The same things were measured in two ways. Each way mixes the same 11 hidden numbers, adds some noise and spreads widely along 5 directions of its own, which tell nothing about the thing.
In the rows, zero is written as 128.
Some things both ways: the first way, then the second way.
[129 130 113 106 130 157  97 147 122 114  96 112 146 116 141  96 136 141
 142 110]
[138 126 123 128 144 138  95 161 139  91 152 121 153 139 129 134 133 119]

[110 112 128 131 135 128 150 117 173 141 100 104  93  92 140 154  58 146
  63 116]
[129 136 176 154 104 125 144 107 144 116 145 177 138 114 105 156 154 147]

[125 174 107 114 128 131 128 184 165  93 150  99  69 150 141  84  98 148
 124 100]
[117  95 160 172 145 176 182 126 155  92 127 164  86  76 128 112 127  55]

[132  98  76 123 164 157  81 103 145 129  94 105 122 139 125 156  77 150
 129 146]
[150 206  84  95 154 120  57 124 114 156 125  82 186 176 150 154 113 201]

[115 121 118 131 132 150 160 118 155  96 121 130 124 146 100 129  56 111
  83 133]
[143 184  89 118 120 131  99 109 137 112 152 159 154 138 137 176 149 167]

[156 178 124 135 134 154 130 157  87  90 121 127 151 139 111  76 131  94
 127 112]
[ 98  83 120 124 125 130 182 117 149 107 133 169  59 106 135 159 120  77]

[161 105 131 154 141  95 138 129 117 127 154 184 164 121 102 110 115 112
 106 135]
[152 170  49 132 141 122 170 105 117 178 113 152 121 149 121 114 167 122]

[113 169 146 104  93  96 166 185 164  88 154 165 126 121 114  86 120 124
 103 119]
[128 183 117 125 153  92 170  64 146 117 144 126 151 122 135 171 156 162]

[ 96 178 101 107 144 145 100 106 166  88 142 148 133 155  83 109  96 154
 161 151]
[125 151  98 148 171 122 177 127 137 152 100 126 126 119 119 148 146 120]

[120 128 154  95  64  91 143 204 120 150 108  80 129 114 158 108 190 100
 103 106]
[101  96 162 137 139 144  85 127 104  88 179  85 108 127 141 105 102 108]

[140 131 109 150 172 144 118  61 120 146 104 146 103 125 108 125 128 130
 119 124]
[131  90 111 158 146 162 143 196 192 133  93 157  81 113 104 107 167  81]

[158 133  65 159 107 125 138 110 123  84 133 119  94 154 110 126 130  99
 108 144]
[183 141 127 104 100 185 138 181 177  92 117 185 144 104 153  78 158 108]

[140 105 129 109 141 110 103 134 128 154 118 133 111 105 148 113 148 145
 128 111]
[103 115 151 165 187 137 134 120 153 114 118 106  94 153 123 119 140 113]

[104  82 154 136 113 117 170  49 126 164 134 121  72 129 148 216 124 116
 113 164]
[118  82 177 119 118 171 114 164 141 164 148 160 103 121 104  88 100 110]

[161 158 107 145 119  95 154 188 157 139 119  97 116  61 133  92  99 116
  38 139]
[138 130 205 120  75 116 119 106 150  63 168 157 152 162 137 146 133 151]

[ 99  99 134 112  94 107 158 110 176 112 163 194 131 126  94 131 137 132
 131 142]
[119 176 120 140 163  79 198  77  91 220 104 123 114 145 117 111 170 157]

[171 106 132 154 195  97  95 152  88 185 122 100 129 136 149 110 137 118
 118 124]
[118 111 133 147 129 152  89 128 144 147 118  95 107 130 147 134  73 122]

[138 146 136 148 140  99 115 159 120 148 123 117 164  96 127  66 181 131
 128 116]
[115  79 191 131  96 103  99 157 124 203 133 108 141 142 100 117  98 133]

[ 99 134 180 113 111 138 191 120 136 138 197 160 145 149  92 118 128  96
 136 161]
[122 106  67 163 138 150 161 140 116 126 126 154  95 128 126 114 125  56]

[129 126 131 131 140 130 126 100 111 139 181 140 142 146 128 176 114 131
 169 192]
[134 177  81 105 137 121 140  88  97 123 136  99 148 180 154 153  75 147]

[114 113 120 144 156 115 120  86 152 129 135 131  85 154 128 153  87 163
 127 117]
[154 126 152 175 134 163 172 131 178 120 101 170 123  74 121 135 159 109]

[133 119 131 120 128 146 127 139 136 142 113 106 123 102 134  96 118 127
 105 102]
[165 122 104 149 120 164  89 184 145  93 134 148 154 136 121 117 152  97]

[121 120 152 110 130 130 108 122 131 129 137 186 133 129 116 101 159 147
 168  78]
[158 149 128 168 156 112 159 118 146 137  75 121 139 111 130 158 187 133]

[109 116 148 117 100 180 124  86  96  98 136 140 177 127 127 116 161 123
 187 128]
[ 87 100 199 141 127  92 189  79 125  82 130 146  89 155 143 195 132 117]

[131 112 173 116 163  83 120 173 110 147 117 160 149 123 152 141 111 126
 116 127]
[135 155 115 134 140 140 147  85 123 126 164 135 154 110 122 147 123 132]

Other things, the second way, with their names:
k412: [115 102 136 136 102 148 160 130 122 131 139 155 102 122 134 130 122 105]
k837: [149 101 153 101 102 132  65 127 138  69 184  94 192 114 154 161  98 134]
k938: [124 143  56 127 150 130 142 129 105 160 139 123 117 137 108 106 135 105]
k107: [135  77  93 138 118 164 149 145 113 154 138 144 115 120 109  92 101  60]
k200: [135 130 157 166 121 115 184 108 161  41  99 151  98 149 139 176 171 115]
k642: [157  88 163 115  75 130  86 162 135 133 137 137 160 145 124 135 111 127]
k484: [112 118 176 126 130 112 145  95 140 115 131 134 123 137 132 185 130 145]
k869: [137 106 159 142 124 178  64 189 154 143 167 152 155 101  88 101 130 133]
k193: [158 107 150 128 118 114 166 136 135 143 148 137 200  88 115 125 160 107]
k992: [131 118 178 116 137 152  71 107 146  83 151 114  66  89 152 102 147 143]
k609: [ 87 139 196 169 143 148 139  79 146 118 147 128  98 115 123 167  87 146]
k124: [122 124 128 146 126 143 195 109 124  92 106 141  93 146 136 149  86  84]
k624: [ 71 125 213 162 169 132 140  78 197  74 170 132  82 120 123 144 123 136]
k733: [110 131 132 144 132 131 144  88 118 148 133 140  96 105 131 159 145 149]
k332: [119 115  98 141 125 140  69 184 153 143 119  95 113 143 116 133 107 129]
k535: [113 134 140 120 150 126 100 116 147  82 157 108 113 127 135 155 150 158]
k649: [131  53 244 105  86 110 105 117 155  81 142 142 146 139 144 193 127 141]
k119: [140 169 135 144 154  98 146  80 122 138 127 104 151 121 151 122 136 128]
k394: [126  75 154 115 153 196  91 159 150  95 153 124  85  85 140  77 110  87]
k798: [132 182 171 110 135 110 130  99 150 169 166 122 189 124 113 106 123 178]
k340: [148 179  81 147 144 173 212 119 141  93 132 155 156 117 134 120  89  74]
k209: [160 107 130 133 104 173  72 177 122  52 148 152 143 144 127 146 128 107]
k634: [173 126 122  99 103 175 144 156 143 154 111 158 141  76 132  98 120 116]
k165: [108 190 102 142 186 115 124  53  97  60 191  70 126 152 148 128 138 146]
k555: [137  87 208  98 120  89 108 137 160  55 152 118 145 143 153 145 168 127]
k771: [120 182 143 153 100  84 153  68  85 191 100 117 123 146 146 175 123 192]
k579: [117 123 137 122 150 119 205  63 148 124 140 150 104 127 150 139 135  98]
k572: [153 111 168  78  70 109  44 154 103 154 118  96 156 154 168 142 105 175]
k959: [121  77 227 114  96 120 112 126 192 100 155 146 152 130 134 158 102 127]
k192: [138  94 173  81 100 103 100 144 165 150 125 140 181 175 128 200  90 156]
k707: [125  62 192 165 136 146 110 135 149 131 110 124 105 118 131 152 130 115]
k743: [165 123 171 144 106 122 158  94 113 162  97 143 123 124 151 102 167 128]
k299: [122  97 148 115 119 131  87 130 103  80 204 120 153 155 125 113 118 109]
k937: [128  48 155 125 117 131 184 138 131 111 111 162  69 132 136 131 140  65]
k398: [143 112  89 141  76 148 118 152 138  63 146 155 101  98 138 155 142  99]
k50: [147 125 109  94 127 146  81 161 124 180 151 118 175 116 112 109 109 143]
k282: [101 111 144 139 167 149 118 138 167  17 160 127 119 168 137 170 113  98]
k832: [ 98 125 210 128 103 129  98 106 132 163 154 106 140  92 119 169  58 170]
k89: [121 120  92  70 126 125  98 119  92 131 188 141 139 157 128 145 123 125]
k705: [118 182 107 134 154 113 167  74 112 135 139 114 123 155 118 133 120 142]
k248: [154 162 108 143 142 156 160 139 140 143 123 175 131 133 109  96 141 110]
k424: [153 142 116  94 107 143 138 136 142 124 147 144 158 123 125 133 115 128]
k118: [119 188  76 139 128 126 128 128 138 110 154 130 142 138 131 137 131 138]
k664: [177 122 132 146  99 173 160 162 158  82 127 163 160  85 132 102 144  84]
k490: [156 145 166 102 112 114 116 136 166  58 117 119 177 139 168 189 141 166]
k347: [110 101 147 176 135 147 178 132 159 144  65 113  90 100 135 180  91 108]
k310: [149 223  85 142 152 125 201  70  96 155 121 125 156 117 133 116 144 152]
k391: [160 123 171 130  89 113 131 109 104  84 147 122 179 135 156 139 142 125]
k908: [163 101  96 149 116 132 187 170 129 114  75 165 140 139 134 155 162  74]
k879: [135 157  35 134 131 145 165 106 114 139 145 175 106 106  99 155 129 109]
k495: [125 104  83 168 150 152 169 160 119 229  74 140  91 132 106  88 114  69]
k792: [122  85 237 131 140 137  73 150 142 139 129 115 120 139 132 100 142 146]
k847: [148 191  28 106 154 157 104 140 107 182 129 111 135 109 127 100 121 140]
k189: [174 147 108 121  95 121 138 155 107 181 117 124 185 114 131  98 133 130]
k104: [155 158 102 160 120 167 116 177 156  88 149 174 156 119 102 109 165 110]
k315: [173 115 147 164  81 163 136 179 131  54 119 173 148 148 125 113 137  72]
k715: [ 92 110 252 153 117 142 120 106 128  79 118  85  83 153 167 137  67 140]
k258: [131 192 126 166 155 116 165  90 174 152  90 140 136 109 118 190 144 174]
k666: [145 147 153 175 128 132 131 117 118  93 130 130 138 123 137 133 185 139]
k472: [160 112 145  82  91 124 127 144 141 130 116 146 148 112 142 136 154 142]
k858: [167 167 121 105 129 124  99 127 136 118 122  94 183 121 150 146 121 164]
k360: [125  60 201 121 109 110  68 159 164  96 178 115 154 109 134 134 153 126]
k587: [148 132 156 109 132 160  89 188 187  75 159 154 130 124 129  65 158 116]
k72: [145 162  91 149 134 130 187 139 131 134 108 144 136 113 113 133 150 111]
k866: [148 109  64 163 125 139 153 160 116 198 136 154 147 118  83  89 140  71]
k940: [139 188  57 161 160 142 176 147 135 193  94 162 116 136  95  93 161 115]
k452: [119 120 118 166 139 152 119 127 106  84 134 116  91 135 139 122 120  95]
k267: [ 94 116 136 119 140 131 119 113 128 182 144 124 119 138 123 151  65 126]
k396: [143  97 104 122 107 180 112 182 150  76 206 157 166 142 100  68  94  54]
k419: [151 132 120  92 121 120  90 139 132 150  99 122 134 137 140 161 120 163]
k182: [ 98 194  89 131 176 132 123 121  96 110 150  90 107 137 124 122 124 155]
k676: [168  88 127 141  94 123 178 172 168 148 135 178 154  98 102  80 188  76]
k538: [124 120  86 133 126 140 140 139 104 154 143 140  99 124 107  92 120  84]
k970: [119 156 122 115 174 119 176  85 132 158 130 128 131 125 125 127 133 132]
k745: [121 154 168 117 117  96 117  92 120 167 149 100 185 131 128 169 104 186]
k900: [ 83 151  52 129 155 137 140  96  87 149 161 124  65 114 120 136 109 114]
k905: [151 170 131 170 143 138 227  94 111 139  94 149 120 103 140 102 173 109]
k90: [157 104  93 111 114 141 144 155 129  66 140 148 104 126 133 115 173  86]
k763: [146 161  98 122 126 138 119 114 129 133 112 142 125 136 130 165 140 164]
k517: [108 123 173 154 127 127  84 118 152  75 167 114 100 126 135 132 154 144]
k148: [105 165  74 162 178 181 127 160 145  54 122 109  77 142 146 115 120 104]
k886: [150 171 102 133 125 150 120 120 125 109 141 118 158 112 154 125 108 128]
k23: [143 169  97 126 136 136 176 120 128 158  89 112 142  88 149 147 125 149]
k91: [109 122 114 147 111  92 197 123 131 192 117 161 109 167  92 130 134 114]
k364: [125 117 131 157 134 156 140 145 185 106 132 154 108 101 124 121 155 103]
k393: [131 185 128 143 136 112 166  98 122 145  83  97 138 153 158 162  98 159]
k389: [176 118 103 128 118 162 117 166 173  96  99 142 140 108 142 150 138 110]
k239: [122 167 148 140 111 102  98 114  96 201 114 108 118 165 125 103 135 186]
k964: [109 145 120 170 179 138 154 111 175  82 142 137  97 113 125 140 160 112]
k434: [156 118 193 106  95 127  75 149 144  97 137 115 156 107 156 131 130 159]
k441: [174 126 114 103  96 140  88 130 122 114 148 144 179 117 128 154 138 136]
k73: [ 94 168 135 132 141 113 155  94 140 122 117 101 115 162 142 184  77 152]
k309: [141 135 107 119 129 107 166  91 114 126 114 120 128 131 163 149 127 114]
k478: [160  91  67  98  89 162 171 175 156 140 125 187 147 115 106 148 109  74]
k718: [ 91  89 163 148 131 108  94 125 159  72 138  91  88 131 131 183 116 132]
k744: [139 115 164 172 129 154 170 106 164  65 136 145 150 102 136 166 128 102]
k303: [118 166 163 137 135 114 151  86 153 140 100 117 132 114 152 185 115 171]
k751: [101 186  23 162 148 136 116  89 103  52 193 126  87 136 138 142 124 106]
k757: [100 145 220 147 137 124 127 103 120 142 135  94 128 137 159  93  99 156]

Some of these things the first way, each followed by its name:
[109 101 141 108 138 137 128 136 118 161  58 122 152 110 139 143 140 131
 109 111] -> k360
[141 154 149 153 110 140 156 149  98 137 104  89 149 128 113 111 140  78
  88 100] -> k398
[153 101 140 131 155  98 109 142 108 156 132 158 135 103 155 137 138 136
 131 132] -> k705
[135 131 168 135 116 133 155 135 106 115 144 116 126 124 147 120  86 119
 106  84] -> k879
[112 134 123 109 179 141 133 133 158 113 126 194 113 148 105 120 105 144
 137 141] -> k964
[ 86 138 134 114 102 128 175  94 150 142 135 156  90 159  93 199 144 107
 134 171] -> k434
[120  87 148  90 177 133 127 176 143 154 131 192 119 144 134 145 124 140
 146 133] -> k119
[156 132  76 168 123 137 108 156 141  96 120  76 153 101 147  51 107 176
 105  72] -> k676
[109 155 133 141  84  99 176 100 153 124 155  97 126 134  94 141 100  97
  82 176] -> k412
[153 191  76 143 145  94  68 184 117  79  97 102 174 131 116  63 130 135
 125 125] -> k50
[147 142 121 146  83 118 143 127 138 113 139  87  91 111 140 118 100 132
  88  78] -> k763
[148 125 144 146 170 115 116 120 115 150 165 145 146 134 107  68 143 113
 136 133] -> k495
[168 184 103 116 153 126  91 211 106 103 123 145 180 134  97  57 138 104
 133 125] -> k309
[114 154 129 112  92 148 159 129 139 101 138 137 155 124 101 160  74 108
 108 167] -> k89
[125 111 113 128 163 145 133  97 150 116 141 167  99 134 121 144  94 138
 134 154] -> k248
[157  94 121 146 136 157 102  77  68 166  87 140 151 114 138 200 137 130
 149 117] -> k90
[157 161 174 161 152 117 135  84  47 137 142 143 174 116 130 133 130  95
 140 148] -> k478
[115 118 107 128  88 126 160 161 173 124 104  89  95 115 130 107 123 131
  75  96] -> k517
[129 114 133 141  66 139 153 120 142 124 152  62  95 119 168 160  70 159
 109  72] -> k441
[126 183 114 145  52 140 162  97 138  96 207 123 125 135  95 123 119 126
 148 137] -> k937
[110  90 124 114 108 147 131 120 149 164 126  80 125 120 146 183  89 152
 122 136] -> k391
[186  82  84 150 159 117  91 157  99 168  62 134  71 130 170 196 139 143
 108  64] -> k992
[154 139  98 118 155 111 101 157 107 143  95 113  82 153 150 169 133 124
 128 127] -> k394
[124 153 132 126 148  96 111 155 136 125 140 108 124 132 143 104  97 157
 126 122] -> k744
[144 153 122 138 128 103 121 157 119 129 136 120 113 136 138 114 143 130
 130 113] -> k664
[130 148 104 126  91 101 136 144 151 155 140  62  75 125 133 121 174 104
 108 155] -> k715
[148 169 118 122 159 110  74 215  99 116 105 107 185 138 138  96 134 144
 151 117] -> k837
[119 121 113 119 129  94 114 157 157 109 137 141 128 143 123 135 118 142
 127 146] -> k310
[120 129 130 113 154 171 151 186 145 117 120 130 145 141 120 114  90 116
 108 131] -> k751
[131 132 135 124 118 109 131 120 129 148 142  92 112 128 130 108 150 111
 124 139] -> k393
[118 144 134  83  85 181 136 120 134 120 135  72  81  99 180 112 115 152
 142 106] -> k282
[145 132 122 145 109 124 126 121 109 124 118  80 108 111 168 139 111 136
 111 111] -> k424
[120 148 129 124 125 101 145 153 161 149 118 102 132 122 104 117 110 112
  76 147] -> k189
[139 130 101 134 102 134  99 138 116  99 105 123 137 127 142 114 152 147
 146  84] -> k535
[120 159 114 115 179 109 115 175 141 123 121 149 143 166  91 126 112 109
 126 179] -> k886
[137 132 108 144  69 142 142 122 119 131 136  68 126 133 115 126 157 106
 122 116] -> k572
[ 95 143 152  71 138 112 137 125 139 178  48 149  99 105 109 188 151  89
  88 176] -> k182
[152 116 115 138 174 124 111 131 128 107 118 180 142 121 107  59 145 113
 123 124] -> k940
[100 153 152 126  82  89 176 130 153 107 153 143 130 146  88 135 110  97
  94 135] -> k733
[129 132 127 155 147 140 141  88 141 129 146 132 161  90 111  92 105 137
 110 155] -> k91
[108 152 110 101 146 148 118  95 126 120 107 136 110 164  90 135 159  94
 149 177] -> k148
[116 151 121 132 139  93 121 157 158 108 136 100 100 142 136 107 106 140
 115 134] -> k609
[133  84 157 108 101 141 140 139 117 175 123  90 106 113 162 142 138 113
 113  99] -> k452
[124 121  85 125 171  86 101 166 170 109 103 149 122 121 146 130 104 168
 116 158] -> k798
[159 134  40 138 171 147  84 144 126  91  71 154 112 125 130 105 156 138
 133 134] -> k587
[128 156 118 131 122 130 126 160 153  77 130 108  98 133 131  32 117 142
 110  60] -> k258
[140 132 119 144 163 120 124 150 120 141 142 101 142  99 169 129 107 159
 125 171] -> k396
[100 107 134 125 125 111 115 118 143 120 113 172 180 140  86 126 154 122
 144 141] -> k666
[157 142  82 167 159 121  67 114  81  97 105 130 135 177 125 146 152 134
 174 120] -> k634
